The same things were measured in two ways. Each way mixes the same 11 hidden numbers, adds some noise and spreads widely along 6 directions of its own, which tell nothing about the thing.
In the rows, zero is written as 128.
Some things both ways: the first way, then the second way.
[128 128  86 149 116 136 100 100 166 107 146 127 130 122 134 185  99 117
 110 117 106 128 133 130 175]
[102 113 113 122 139 147 135 108 152 129 105 128 153 142 123 109 108 134
 115]

[100 109 131 112 181 148 135 112 108 169 156 103 149  99 150 108 159 133
 184 128 112 120 103 168 160]
[152 118 117 154 109  98 125 120 175 123 202 140 121 169 109 126 159 161
 126]

[109 109  89 119 116 125 121 106 132 124 140 171 127 129 116 110 123 154
 170 157 159 127 125 124 119]
[127 112 120 111 104 156 134 138 144 142  85  94 139 128 117 116  93 139
 131]

[109 110 121 112 168 115 124 147  88 154 152 131 122 109 131 111 106 100
 136 131 151 156  95 153 136]
[110 138 135 156 127 118 144  99 137 106  98 164 159 144 124 126 135 146
 144]

[121  97  79 118 116 135 127 103 142 134 168 101 111 119 190 174 106 129
 103  96  86 124 119 156 172]
[150 143 153 136 127 147 126 126 156 112 156 138 112 149 126 114 155 167
 107]

[130 117 181 120 151 132 136 153 132 113  91 119 162  96 114 101 137 139
 128 136 136 113 130 123 139]
[114 126 112 147  96 156 120  82 168 137 175 131 144 132 155  71 100 147
 136]

[114 108 123 114 160 136 109 118 128 145 139 169 119 100 124 133 115 131
 134 139 149 108 122 120 140]
[122 117 120 140 128 151 123 133 151 121 175 121  99 130 147 112  81 122
 113]

[138  87 120 122 155 142 143 127 106 141 151 102 141 124 130 128 146 138
 147 111 119 126 117 147 129]
[133 125  81 159 126 192 116  99 108 116 104 103 113 134 185 117  78 117
 112]

[153 128 125 126  93 114 117 145 156  85  92 130 125 130 111 142  79 113
  64 132 140 129 144  86 137]
[137 127 133 119 120 129 143 122 118 119 113 111 136 144 146 118 125 135
 112]

[152 126 179 118 139 131 127 160 119 122  95 110 123  99 122 132 116  98
  77 118 126 110 132 115 137]
[122 100  94 128 141 111 144 111 100 136 130 112 117 108 119 139  90  84
 147]

[122 131 134 132 170 127 144  92 136  92 142 130 159 114 162 134 143 145
 167 117 126 111 142 154 167]
[126 132 127 139 135 117 123 113 175 119 136 156 140 143 108 118 152 163
 124]

[125 121 128 124 149 138 143 117 135 130 146 108 139 107 156 126 128 142
 140 104 110 116 118 150 157]
[128 110 121 104 155 138 119 136 160 142 117 119 114 128  93 133 125 139
 124]

[118 116 102 122 123 115 105 130 147 119 137 147 130 136 130 145  89 117
 145 143 129 159 121 138 159]
[129 156 114 178 137 147 132 102 130  90  59 121 120 121 124 159  90 122
 137]

[125 133 117 109 148 109 137 151 112 104 119 124 159 105 128 119  76 132
 109 119 149 156 119 120 131]
[131 105 149 119 156 131 106 133 121 117 129 118 102 140 158 129 126 117
  93]

[108 108 129  99 140 149 114 136  89 165 142 175  77  98 121 116 109 132
  99 131 173 114  96 107  98]
[131 141 118 153 111 142 141 141 170 109 120 148 134 134 122 117 131 167
 115]

[132  88 119 134 116 135 108 133 145 138 149 150 107 117 131 145 127 124
 150 121 115 130 114 154 136]
[114 132 103 163 104 148 140  89 139 132 117 145 155 140 101 123 134 137
 177]

[127 104  67 115 131 126  99  87 154 152 172 149 116 141 165 181  94 122
 156 118  98 147 120 149 169]
[177 113 128 161 146 131 113 129 117  98 171 112  66 152  95 179 119 109
 103]

[115 123 108 128 145 132 107 126 106 143 135 110 127 115 119 155 114  89
 122 150 139 124 121 138 151]
[114 133  92 119 144 100 149 120 137 125  81 103 140 117 108 125 124 129
 118]

[133 114 137 119 154 109 126 148 106 155 149 101 112 111 167 156  85  80
  90 108 122 135 102 168 157]
[125 100 173 103 144  80 137 114 105 132 164 149 133 133  70 135 168 104
 140]

[126  99  71  98 140 134 154 111  86 120 156 164 106  87 145 116  98 150
 120 113 190 111 116 112  68]
[126 106 142 128 122 143 110 113 129 139 150 111 118 145 141 139 130 107
 128]

[108 112 132 121 142 148 125 126 124 160 147  98 124 109 155 149 124 133
 111 117 104 111 104 156 165]
[139 114 110  97 159 148 149 193 170 138  71  98 107 108 129 125 120 145
 105]

[123 105 105 106  72 144 110 171 139 121 125 154  69 104 122 137  96 129
  96 116 107 130 128 108 128]
[113 128 129 128  82 131 110 123 142 134 141 152 144 130 119 114 136 154
 144]

[113 115 146 133 152 140 125 112 157 118 142 143 149 112 152 141 129 177
 139 108 110 119 119 148 170]
[119 117 139 167 125 122 113  57 120 104 173 160 133 133  97 106 105 112
 130]

[115 108 147 116 146 137 121 162 136 133 131 158 134 110 100 105  97 155
 128 130 150 139 100 120 130]
[120 105 130 151 110 159 119 157 134 113 121 116 125 156 179 140  99 111
 112]

[130 103 192 128 165 123 106 143 176 124 111 148 168 118 124 119 117 148
 123 120 116 148 109 133 178]
[124 119 133 124 140 162 134  70 184 135 139 170 159 145  94  93 121 171
 123]

[123 119  71 100 176  88 130  95 107 144 153 141 159 119 146 102  98 103
 172 140 160 161 117 137 136]
[153 116 174 124 129 133 131  96 181 124 181 153 142 191 130 102 152 190
 114]

[129 106 143 133 178 131 126 130 113 122 142 161 135 101 112 124 126 124
 154 132 170 115 119 139 119]
[121  98 114 163 108 137 137 169 122 117 165 118 121 166 189 144 130  96
 130]

Other things, the second way, with their names:
(619): [124 126 120 156 123 139 121  94 155 114 127 127 122 112 171 108  60 125
 136]
(198): [120 122 135 163  92  77 117  91 108 105 172 164 156 162 135 137 168 122
 137]
(103): [147 103 126 103 133 115 132 145 148 134 141 112 108 117 124 114 114 127
  92]
(3): [118 106 146 123 115 150 113  66 128 134 173 130 138 139 114  79  99 125
 123]
(53): [112 118 134 148  44 163 124 113 163 128 201 139 165 161 152  54 109 164
 121]
(17): [113 136 125 124 117 107 164 112 126 121  93 142 160 127 131 122 120 146
 147]
(556): [ 93 118 110 152 104 144 119  83 136 133 146 146 148 112 122 101  86 109
 161]
(495): [144 131 125 119 163 109 142  97 134 122  69 116 119 105 102 143 110 127
 124]
(580): [105 109 138  98 126 195 117 142 180 148  98 117 135 121 154  95  60 145
 118]
(252): [127 109 105 163 111 128 150 100 112 107 131 125 139 157 135 145  81 108
 145]
(226): [132 131  99 128 145 172  99 120 160 146 189  97  67 104 112  86 127 138
 113]
(133): [137 108 106 112 161 126 144 148 153 137 104 123 119 137  92 138 145 149
 125]
(105): [101 119 125 129 130 127 122  95 135 122 124 152 145 127 127 110 100 133
 129]
(172): [142 120 127 165 136 108 144 169 141 106 120 126 103 121 146 157 116 105
 145]
(390): [152 129 134 146 112 159 112 151 149 114 178 123  96 162 135 129 140 157
 112]
(403): [121 156 113 172 121 169 119 103 163 102 120 130 120 129 154 104  99 154
 124]
(628): [133  75 144 121 125 133 119 149 117 137 186 114 112 149 123 121 129  96
 121]
(279): [118 106  98 125 138 101 158 138 113 131  82 120 138 104 120 138 103  95
 153]
(251): [132 124 115 154 123 145 139 135 136 118 110 145 130 138 142 143 119 133
 143]
(426): [147 102 122 133 134 143 155 144 136 110  97 110 134 139 159 103  76 134
 107]
(65): [116 139 182 150 105  74 138 110 119  88 134 186 164 159 138 155 153 137
 141]
(410): [112 158  94 142 103 160 102 104 138 127 145  95 106  99 102  90 119 133
 128]
(212): [159  95 120 128 141 131 148 138 165 132 107 125 136 134 140  99 115 147
 122]
(490): [146 109 126 126 122 161 126 156 154 138 141 120 120 151 130 123 154 143
 108]
(97): [145 121 118 151 135  94 150 105 127 110 142 140 141 158 139 119 152 145
 125]
(131): [141  84 122 125 152 111 151 116 124 138 171 127 120 126  84 104 126 110
 152]
(384): [111 111 106 150  99 165 119 125 125 126 170 120 123 161 159 130 102 115
 124]
(543): [138 147 125 121 139  60 160  98 149 111  81 151 158 131  83 142 158 169
 130]
(406): [113 135 117 140 144 163 133 133 154 107  73 135 132 113 172 102  71 145
 114]
(583): [138 149 112 157 125 117 118  89 126  97 172 142 108 132 110 110 132 148
 110]
(587): [ 91 116 119 129 100 131 126  99 136 137 173 124 149 137 159  92 115 115
 132]
(168): [ 91 108 130 121 162 170 112  92 180 136 135 148 126 115 157  78  64 143
 112]
(606): [121 131 122 127 100 116 118 107 162 124 169 145 142 169 138 134 135 167
 119]
(52): [170  88 121  78 174 121 159 163 134 155  99  72  85 110 112 147 104 109
 119]
(190): [113 159  67 189 100 154 122  94 141 114 170 124 106 132 122 107 115 152
 145]
(654): [132 153 109 136 134 149 123 109 116 115  83 109 105 120 107 159 111 131
 128]
(96): [103  87 111 123 114 147 156  88 149 154 149 156 172 165 146  99  80 155
 173]
(128): [ 57 133  76 164  93 223 109 108 125 114  84 124 138  83 148  86   4  98
 126]
(620): [157 109  99 143 149  96 143 130 141 109 147 128 119 151 142 101 144 156
  93]
(316): [128 106 123 119 117 125 142 157 135 132 110 127 138 158 138 156 142 133
 122]
(581): [125  96 107 138 114  91 144 111 127 130 132 145 157 161 136 148 137 121
 137]
(278): [151 119 123 125 118 106 134 141 135 121 150 127 120 137  96 128 160 143
 116]
(530): [135 125 152 141 107  88 140  94 105 114 149 145 137 150 121 158 137 117
 149]
(539): [111 121  95 101 135 175 132 148 141 138  99 108 116 108 121 106  90 136
 108]
(351): [133  91  96  85 166  96 158 151 138 140 106 105 130 153 117 139 135 135
 105]
(476): [155 106 118 112 141 143 121 124 114 141 141  83  85 118 109 125 109 110
 114]
(329): [124 107 129 148 100 120 134 159 166 119 150 146 147 149 129 118 136 141
 136]
(59): [102 105 129 128 127 123 129 122 127 133 118 123 143 135 146 140 120  94
 133]
(211): [123  98 122 119 152 126 129 124 135 127 129 122 126 141 130 112 124 123
 105]
(161): [112 149 136 125 128 161  71  79 134 125 146 134  98 117  86 118 127 147
 112]
(379): [120  99 119 128 118 176 132 148 115 133 140 113 119 148 144 121  88 118
 137]
(145): [144 111 124 117 135  68 132 124 137 124 131 139 138 144  96 139 169 147
 122]
(239): [132  98 137 114 130 119 143 183 121 128 133 107 115 139 138 139 148 103
 113]
(282): [122 128 116 142 127 138 134 105 156 113 159 138 140 148 149  68 117 169
 106]
(640): [176 116 103 117 148 139 146 191 141 125 114  97  81 125 138 129 130 156
 105]
(173): [145 100  98 133 129 170 150 158 170 150 131 101 122 143 201  88 109 150
 130]
(40): [155 118 119 136 143 122 144 179 140 115 122 115 100 147 153 148 143 147
 119]
(154): [142 113  86 132 127 162 145 147 156 136 117 111 112 124 130 124  94 138
 127]

Some of these things the first way, each followed by its name:
[110 110 140 123 149 136 132 138 130 134 134 110 149 112 135 117 129 141
 144 126 118 133 110 153 158] : (403)
[134 117 145 125 135 134 118 123 142 109 118 158 123 120 121 135 127 141
 119 130 134 107 140 112 143] : (583)
[145 170 131 114 111 108 122 150 115 100  98  86 117 105 166 171  71  62
  77 113 106 141 144 134 162] : (172)
[122 145 119 117 134 134 148 131  50 102 114  87 128  84 135 106 143  84
 123 118 161 148 120 133  97] : (190)
[ 95 103 129 122 147 136 105 114 161 120 133 144 142 129 133 134 136 149
 146 150 111 119 131 131 193] : (543)
[130 133 144 111 145 127 133 137 126 116 115 164 122 107 109 105 107 149
 109 130 159 104 133  96 124] : (406)
[118 154  44 109 164 107 131  88  84 114 155 116 141  88 172 158  96  88
 144 114 135 135 144 139 148] : (168)
[111  95 121 118 146 124 100 145 136 117 132 172 131 120 106 123 105 126
 145 145 153 161 115 124 143] : (316)
[122  94 122 104 131 134 133 136 136 119 137 107 109 114 165 138 109 119
  91 109 108 125 124 132 165] : (530)
[118 104  34 113 109 113 117 113 121  97 167 164 106 126 151 159  86 121
 162 128 135 161 138 140 130] : (161)
[125 114 147 119 153 147 150 145 109 113 130 112 127  87 141 124 107 139
  86 103 150 107 109 129 122] : (59)
[120 120 158 103 134 140 126 164 153 141 102 109 142  99 129 118 112 142
 112 128  91 110 129 119 174] : (619)
[137 120 114 128 127 143 122 102 151 123 136 151 114 118 122 130 124 137
 120 120 134 104 130 106 136] : (252)
[120 106  76 143 114 132 118 100 121 119 159 131 111 131 144 178 135 113
 177 148 125 108 140 169 140] : (410)
[121 124 104 142 154 142 153  82 121  65 152  94 155 110 171 142 158 134
 153  96 120 128 141 156 158] : (384)
[136 124  83 130 121 109  84 114 145 131 138 169 120 125 118 166  95  94
 147 141 128 148 135 125 146] : (133)
[123 104  91 121 150 118  89 109 162  95 134 193 131 130 103 137 118 110
 180 166 144 131 158 106 163] : (606)
[124 114 150 133 111 118  98 167 160  98  87 125 174 100 119 148 105 131
 133 139 105 162 129 142 158] : (226)
[126  99 160 125 151 130 114 161 145 111 123 176 129 117 100 122 118 145
 148 139 139 123 130 126 145] : (198)
[119 113  58 111 128 108 106  68 141  85 135 221 128 126 138 153  98 155
 158 162 181 112 164  94 119] : (495)
[118 118 143 120 145 150 122 132 124 166 148 155  95 101 128 127 122 138
 133 122 130  95 107 136 133] : (329)
[146 138 111 135 110 119 134 102 139  52 113 129 146 117 160 162 102 134
 107 104 137 141 149 125 133] : (490)
[127 121 100 124 133 147 126  98 129  85 133 150 124 100 139 144 133 145
 125 113 136 109 147 105 133] : (581)
[154 131 140 126 127 122 146 147 115 133 130  80 120 115 138 117 117  91
  99  96 112 139 111 142 139] : (379)
[136 128 157 110 121 135 147 116 127  90  90 166 132 101 122  88 137 183
 101 123 165  94 144  78  99] : (640)
[132 114 125 111 136 149 145 112  91 142 145 130  87 106 154 134 127 131
  94 107 150  89 117 124 105] : (278)
[124 104 104 115 106 131 124 123 133 120 123 124 136 115 146 144 107 147
 112 122 121 135 124 127 131] : (476)
[134 130 130 121 129 145 150 120  93 112 133  93 104 104 155 136 129 117
  73  95 133 109 122 126 125] : (539)
[116 104 155  97 183 128 151 153 100 141 153 139  97 112 145  93 108 125
 106 116 156 110 104 135 143] : (65)
